The rows of a group lie close to one hidden flat surface of 13 dimensions, which passes through zero. Surfaces can cross.
In the rows, 128 means zero.
Some rows, each with its group after it:
[110 109  99  96  95 134 145  93 124  65  89  99  92 107 114 105 117 157
 120 100 120 155 183 168 111]
Q
[117 129 152 112  95 117 109 126 159 130 145  98 114 108 138 127  71 113
 130 128 115 120 126 139  77]
F
[ 93 122  91 111 151 126 133 115 131 115 112 193 148  86 147 122 136 158
 106  98 177 104 119 124  69]
X
[176 103 147 198 173 112 107 127 125 159  78 128 147 103 173 133 143 104
 120 154 127 117 119  98 167]
R
[159 163 114 126 156 156 147 134 114 117  93  94 126 162  89 146 167  84
 108  80 108 160 127 170 171]
Q
[116 115  92 134 111 116 126 120 113  76 143  93 118 105 152 121  87 171
 104  86 181 125 158 141 115]
F
[123 132 105 126 191  89  69 127 146  97 149 148 133 135 127 170 104 154
 102  92 139 141 101 106  81]
Q
[109 116 100 118  25 149 172 137 116 138 123  88 138 101 181 160 159 120
 104 123 171  92 136 146 130]
Q
[135 168 152 148 130 108 141  74 125 183 115 118 141 139 116  80 116 124
 150 123 135  91 154 163 108]
Q
[149 120 142 165 147 100 138 116 157 120 126 180 138  95 113  98 136 160
 151 171 128 143 133 104 166]
F
[115  94 103 139  98 165 155 141 159 111  73  94 133  86 183 167 129  77
  97 107 135 124 120 131  97]
Q
[165 171 127 131 138  96  78  67 138 195 100  85 126 123 151 125 158 132
 114 123 161  94 118 156 113]
R
[114  65 111 133  97 152 130 193 141  80 104 139 116 145 156 172 145 116
 162 179 165 126 152  91 168]
R
[140 140 130 118 128 119  81  66 123 170  99 132  95 124 133  99 148 145
 164 155 143 119 170 146 115]
E
[ 85 120 184 132  97 121 165 153  58 156 183 210 151 153 123  85 118 147
 169 160 128  96 165 115 125]
Q
[155 120 155 154  92  99 130 131  53 131 148  99 140  92 144 131 130 147
  88 111 106 140 141 142 167]
F
[143 157 122 113  87 105 136 107 190 122 146  98 137  94 128 162 114 140
  84 119 140 136  88 129 104]
Q
[162  96  75 134 160 183 119 138 144  92  67 148  91  57 129  81 174 141
 137 132 169 156 145 124 197]
Q
[121 108 111 150 157 136 172 113 127  74 110  84 118 154 112  85  91 129
 124  84 112 138 156 150 114]
R
[144 136 117 102  97  96 106 116 137 101  98 161 121  59 119 134 147 165
 108 138 146 141 153 145 143]
E
[150 145 191 121 151 133 137 130  79 198 199 132 125 135 108  32 114 135
 145 152  73 106  87 110 151]
Q
[122 169 129 130 126 162 186 186  97 137 190 116 152 152 110 114 132 100
 102  69 151 118  97 158 143]
F
[149 173 110 130 161 147 100  91 112 207 114 117 133  89 139  93 157 102
 113 105 133 109 101 154 124]
R
[123  98 153 105 144 149 130 104 100 152  75 162  99  81 121  53 177 115
 150 144  40 164 143 159 116]
F
[115 115 147 100 135 142  88 165 104 119 138 127  82 175 101 115 113 111
 187 159 108 127 152 130 148]
Q
[127 114 144 109  89  98 129 178  83  93 124 180 151  59 129 159 146 153
  88 125 115 145 123 121 164]
E
[144 137 161 180 163 109 161 142 137 122 185 132 155 107 115  88  68 136
 108  99 125 128 101 118 133]
F
[139 102 140 140  83 111 108 143 131 116 112 101 131 149 147 201 117 113
 131 163 117 131 139  99 158]
F
[109 108  91 129 106 135 147 128 161 105 146  58  97 146 127  81 108 146
 176 160 144  99 126 143 134]
F
[154 154 112 147 135 148 128 170 125 110 107 167 124  51 114  88 125 123
 117  94 219 110 165 166 184]
E
[ 81 121 143 130 158 168 211 179 150  93 166 151 146 211  78 105  89  98
 161 123  94 129 112 116 119]
E
[156 166 128 170 169 147 167 138 109 142 110 108 154 119 115  96 125  92
 100  66 149 114 127 168 151]
E
[129 131 114 168 147 173 101 169 151 169 161 138 105 136 155 114 131  93
 180 147 200 113 134 122 139]
X
[ 83 117 104 118 133 152 191 127 103 139 141 107 138 109 149  81 150 103
  96  66  82 135  96 173  55]
F
[151 166 150 104 104  97 116 115 174 126 133 115 138 109 106 164 120 125
  97 125 110 138 102 137 119]
E
[140 100 157 210 129 118 174 136 107 121 113 108 172 105 147 145  94  97
 100 120  99 135 137 115 170]
R
[115 127  92 150 117 139 148 110 144  81 147 150 109 107 123 129 133 151
 129  83 177 184 189 164 109]
X
[123 155 117  96 134  70 130 119 114 128 136 156 171  94 117 134 149 165
  76 105 111 114  76 135 108]
E
[130 116 153 125 205 158  80 133  48 168 136 100 104 204 120  83  89 102
 159 123  84  98 130 108 126]
F
[179 137 126 143 213 113 121  82 137 110  97 101 113 124 103  72 125 151
 103  87 104 155 128 140 132]
R
[117 105 143 113  99 155  86 186 118 127 146 155 101 144 133 141 111 117
 174 180 158 108 147  96 161]
F
[129 120 114 167 100 111 132 134 130 125 136 140 147 121 149 164 144 144
 134 150 174 125 143 114 152]
X
[153 129 158 114 119 146 119 164  55 125 153  87 100 151 110 101 126 124
 124 114 100 140 137 140 180]
R
[103  84 104 191 157 141 178 136 107 146 102 136 153 152 154  93 156 107
 163 158 131  96 135 116 145]
F
[157 150 138 102  66 138 149 140 111 103 152  85 119  79 119 130 121 138
  69  82 132 157 129 159 155]
Q
[115 127 163 188 106 141 153 160 150 127 148 164 147 148 136 148  75  99
 167 140 193 112 177 114 137]
E
[146 142 142 164 108 139 166 192 121 131 119 141 177 128 139 190 134  83
  97 118 167 111 117 122 179]
X
[ 91 101 111  78  89 150 135 120 178  59 141  77  83 144 117 149  88 129
 126 108  83 173 141 148  66]
X
[134 162 112  85  70 119  86  87 131 160 151  56  95 158 133 137 134 144
 138 131 148 112 137 158 109]
E
[151 116 128 119  68 129  83 147 121 127 113 105  93 125 139 149 148 136
 169 192 159 120 167 120 200]
F
[113  84 141 147 137 115 152 122 112 108  95 178 147 129 132 139 145 136
 136 158  93 147 151 102 133]
R
[102  93 129 117 141 174 127 190  92 109 150  80  99 133 135  71  73 103
 145 118 108  98 119 133 135]
E
[125 122 145 168 166 120 184 110  84 120 112 110 142 209 109  83 114 132
 159 112 119 106 170 145 139]
R
[154 112 152 146 137 119 115 125  67 145 175  88 129 140 150 137 122 137
  91 112  85 152 111 104 145]
E
[118 127 123 104 114 119 163 126 135 115 131 125 153 153 120 190 159 126
  85 111  79 159  85 117 108]
X
[101  92 109 123  99  84 109 136  44 118 136 132 159 147 173 224 170 152
  81 118  96 142 117 103 109]
Q
[101 107  68  57  95 139 153 140 100  96 105  96 130 162 126 152 188 156
 112 129 112 122 102 128 134]
X
[132 155 135  88 122 132 116 152 135 181 168 118 147 172 124 173 164 107
 117 148 107 116  55 107 123]
X
[168 163 136 111 138  96 107  73 141 146 133 136 114 121  88 105 156 170
 124 140 114 155 125 138 147]
X
[161 122 143 136 155 128 119 145  86 145 159 122 123  68 136  82 142 140
  94 109 100 150  96 128 159]
F
[157 164 166 169 124  99  78  99 187 198 139 125 126 122 143 126 101 115
 168 178 163  97 127 123 124]
X
[129 134 144 116 107  96  93 138 159 107 228 166 116 100 118 144  90 178
 123 133 147 173 115 104 113]
X
[144 161 130 100 119 155  93 138 168 163 119 164 102 125  97 116 165 119
 174 179 170 117 134 136 168]
R
[118 140 119 125  94 171 182 139 102 112  77 157 127 122 109 128 163  98
 129  99 153 145 191 174 153]
Q
[137 145 145 109 141 139  82 100  86 206  77 132 107 129 144  98 168  96
 152 143 113 100 144 155 113]
E
[ 93  90  86 130 149 128 161 135 123 124 131 179 166 136 147 155 177 142
 120 147 113 133  87  84 113]
R
[129  95 104 102 187 147 121 129 132 103 124 135 100 114 110  67 131 150
 137 139  82 144  96 110 131]
E
[123 103  93  82 128 114 123 126  80 114 135 106 129 130 137 123 164 178
 100 133 106 115  91 102 140]
X
[141 126 100  96 188 183  97 132 127 126 151 136  75 114 111  81 164 128
 130 103 104 192 105 135 124]
X
[116  90 117 173 147 124 143 155  87 108 112  82 139 178 183 139 114 123
 124 105 171  85 151 117 116]
R
[175 107 134 154 134 110 115 117 130 115 143  91 117 134 115 116 128 161
 138 167 101 153 124  97 205]
E
[ 83 144  48  78  89 139 150 102 152 133 138 128 131 146 114 150 198 153
 147 150 148 128 104 139 123]
R
[130  87  81 120 131 140 130 159 183  46 153 120  98 122 112 111 113 181
 151 160 164 149 124  92 177]
R
[122  83 138 136 103 180 126 168 135  95  52  93 106  91 165 175 110  44
 110 107  88 154 153 143 120]
Q
[146 121 138 156 142 111 145 146 203  84 105 126 160  88 132 161  79 115
  91 127 137 124  95  98 132]
X

New rows, each followed by its group:
[121 160 139 116 191 145 113 130 103 194 123 131 151 128 151  90 115  86
 107  94 130  60  77 133  74]
X
[143 118 161  88 194 107  86 130 128 109 111 162 106 147 133 135 127 144
  96  92 104 152 119 114  65]
R
[126 164 166  88 110 139 139 162 164 109 127 156 138 116  90 163  99  90
  95 104 112 139 109 136 110]
X
[149 191 168 139  57  85 125  94 115 142 163 100 138 139 107 152 109 152
 116 109 175 121 181 170 143]
E
[123 137 124  88  98 147  76 141 154 121  63 186  89 136 107 172 170 114
 180 172 160 145 185 148 141]
Q
[150 157 132 187 188 106 136 145  77 161 182  96 166 187 127 112 110 128
 127 101 152  91 103 124 165]
Q
[109 111 143  87  85 118 135 174  51 116 124 179 138 119 117 125 142 160
 125 152 139  95 147 116 169]
X
[164 115 118 124 112 134 101  99 173 176 121  41 113 106 160 106 145 128
 133 179 110 103  75 106 151]
Q
[ 83 130  92  70 109 171  88 158 123 119 142 122 105 135 155 159 118 114
 118  99 177 104 122 131  70]
F
[102 152 110 117 166 130 143  94 104 166 179 156 153 106 111  78 127 144
 109 112  90 128  84 128  96]
R
[178 134 122 146 159 111  46 109 159  98  80 126  93  72 120 133 101 136
 126 125 159 156 173 144 154]
Q
[124 133 115  77 139 122 116 108 174 138 121  89 119 177 103 114 140 142
 158 184  86 102  76 106 127]
X
[128 114 111 208 180 157 145 184 110 117 124 135 160 144 152 128 102  86
 139 105 196  98 138 116 161]
Q
[157 140  88 122 142 120 104 128 103 131 120 142 154 114 145 204 194 149
  63  99 155 149  95  98 156]
F
[100  95  86 133 170 133 167 156 155  76 131 132 153 185 114 177 143 128
 123 123  96 157  88  91 128]
Q
[116 145 132 121 154 108 122 135 127 145 212 181 156 127 132 148 129 152
  97 108 129 143  75  99  82]
X
[128 111 125 126 106 121 130 110 107 155 108 141 141 125 154 137 181 141
 132 164 117 122 123 113 141]
Q
[110 106  98 128 105 113  95 133 173 125 176 159 128 110 166 197 150 147
 120 143 161 167 106  94  95]
X
[144 180 133 149 162  90 106  99 156 168 152 154 150 148 110 118 123 145
 137 131 165 102 112 132 120]
Q
[114 119 130 144  93  91 124 125 192 157 137 166 145  24 183 124 130 135
 122 156 146 115  97 122  78]
F
[ 87 106 103 137 194 146 149 148  89 119 132 154 129 133 120  20 103 140
 164 120 137  83 131 134 117]
E
[147 132 197 167 135  85 125 120  89 165 101 135 162 156 157 169 115  98
 109 121 100 111 140 120 105]
R
[163 154 163  99 108 139  80 132  71 155 110  99  89 141 103 134 154 103
 138 130  95 141 156 165 176]
Q
[124 159 148 134  91  91 117 101 176 138 163 136 143 112 145 190 108 124
  91 103 137 148 124 137  63]
X
[134 144 150 164 159 109  81 172 117 134 150 156 145 168 118 165  97 106
 150 135 162 114 139 117 152]
Q
[141 187 137 113 130 118 132  89 162 189  13 130 155 113 109 136 178  63
 128 135 101 100 122 186 110]
E
[159 175 130 120 111  96 138  98 181 114 163 131 142 125  97 172 127 155
  90 105 141 164 101 124 125]
E
[156 102 134 139 152 112 164  83 173 120  91 148 151  94 119 138 165 142
  98 151  51 179  82  89 144]
Q
[118 168 147 174 125 122 207 151 204 123 156 121 170 107 120 109  76  94
 112  90 146 114 101 160  91]
F
[ 96  68  62 144 122 134 155 169 101  96  88  62 141 124 173 117 139 119
 136 138 135  74 110 130 150]
E
[114 123 102 152  83 128 155 138 192 110  87  64 142 148 147 167 111  99
 150 152 162  88 134 145 134]
E
[127 113  38 107 152 185 128 154 129 111  92  92  91 129 133  79 173 138
 157 135 196 100 122 136 177]
X
[114 116  73 188 124 132 173  84 155 141  89  60 149 184 164 174 172 104
 147 126 138 128 135 139 119]
X
[128 119  80 152 129 133 138 154 138 136 145 114 149 119 166 145 162 136
 121 138 182 103  94 109 150]
F
[142 108 144 142 138 136 139 164 165 106 158 102 131  98 129 121  88 109
 103 119  88 150  81 106 130]
F
[167 142 158 103 193  76  75  81  84 138 100 160 108 167 124  98 162 186
 121 104 149 127 163 137  94]
R
[133 107 135 211  56 126 137 152  94 116 170  93 131 118 182 197 115 104
 118  96 171 168 192 147 149]
X
[ 97 128  90 142  58 114 148 116 168 105 180 116 139  77 115 126  97 164
 141 168 148 126 117 123 158]
R
[113 105  97 135 138 151 196 112 113 130 121 125 133 175 104  58 179 153
 173 166 117 122 128 120 173]
Q
[149 104 174 171 124 144 143 134 122 113 116  98 114 131 117 136  94  85
 130 127  67 175 153 132 155]
X
[123  93 131 189 180 143 121 176 152  82  96 164 137 140 131 152  86  91
 153 130 154 133 155 106 145]
Q
[155 186 132  85  82  86 103 102 152 142 189 116 123 145  88 151 154 182
 123 145 144 145 105 135 145]
X
[122 133  81 100 160 166 147 147 165 123  76  60 119 149 103  86 148  90
 150 132 104  95  89 160 143]
E
[113 159  96  60 118 142 129 135 125  78 154 126 119 174  86 181 127 150
  97  78 146 153 126 137 106]
F
[128 146 116 160 110 121 182 115 138 102 156 134 159 168 116 176 136 145
 104  98 165 161 144 125 137]
E
[122 160  97 128  91  84 157  83 100 104 116  79 143 191 106 169 152 159
 120  98 140 131 166 172 128]
Q
[154 129 175 129  92 122  87 120 119 168  50 163 121  84 144 155 154  99
 140 167 122 115 167 138 145]
X
[107  86  89 180 142 176 135 195 114 107 180 136 120 132 165 112 112 124
 160 137 204 113 138  95 164]
X
[113 145 170 148 159 130 171 101 164 139 134 122 148 143 107  83  61  98
 126 100  86 118 117 136  67]
Q
[133 113 123 133 173 104  94 119  39 180 151 132 134 164 145 109 171 158
 136 146  95 112 108 104 143]
Q
[ 97 124 152 105 108  93 139 131  79 137 174 158 150 169 115 121 125 167
 143 154 104 105 124 108 119]
X
[132 136 117 126 138 145 138 148 191 115 178 156 139  78  98 127 104 128
 118 139 117 153  67 100 148]
R
[129 105  97 149 172 116 175 133 128  81 140 139 154 145 115 110 142 172
 117 130 119 139 101  92 169]
X
[127 130 123 150 114 120 153 124  87 146 145  91 123 132 127  69 135 141
 152 135 137 103 144 151 158]
F
[145 153  90 147 151 185 117 167  95 153 106  78 110 157 136 124 156  77
 137  95 189 103 138 166 175]
Q
[130 104 172 164 110 131 179 155 126 115 135 125 126 119 107  75 105 112
 159 159  76 146 141 135 177]
F
[125 100 128 117  99 122 162 116 106 134 100 138 133 112 129 135 207 130
 124 159  48 170 118 129 152]
F
[116 114 144  74 126 136  97 185  97 135 188 127 124 131 140 134 111 133
 111 135  99 109  67  90 121]
X
[128 112 103  75  90 126 115 134  54 116 124  40 110 129 147 135 149 147
  85 108  94 109 111 145 139]
X
[139 130 141 146  73 135 133 128 120 155 122  62 119 155 115 125 129 104
 173 182 102 114 146 138 203]
R
[127 125 115 148 162 129  93 140 115 158 104 131 136 167 148 168 160  99
 149 143 145 111 118 112 136]
Q
[115 100 111 196 114 108 194 142 156 116 136  67 181 109 181 154 104 104
  89 109 115 110  86 119 111]
F
[115 117  86  67 117 158  87  85  68 139  95  80  70  97 142  86 166 134
 121 109  93 134 147 170 107]
R
[125  94 154 154 125 170 169 129 167 134  69 130 133  64 164 111 100  63
 111 121  95 129 126 123  93]
Q
[136 127 158 155  84  96 120 133 115 126 114 120 132 107 129 109  96 136
 155 153 148  99 177 146 159]
E
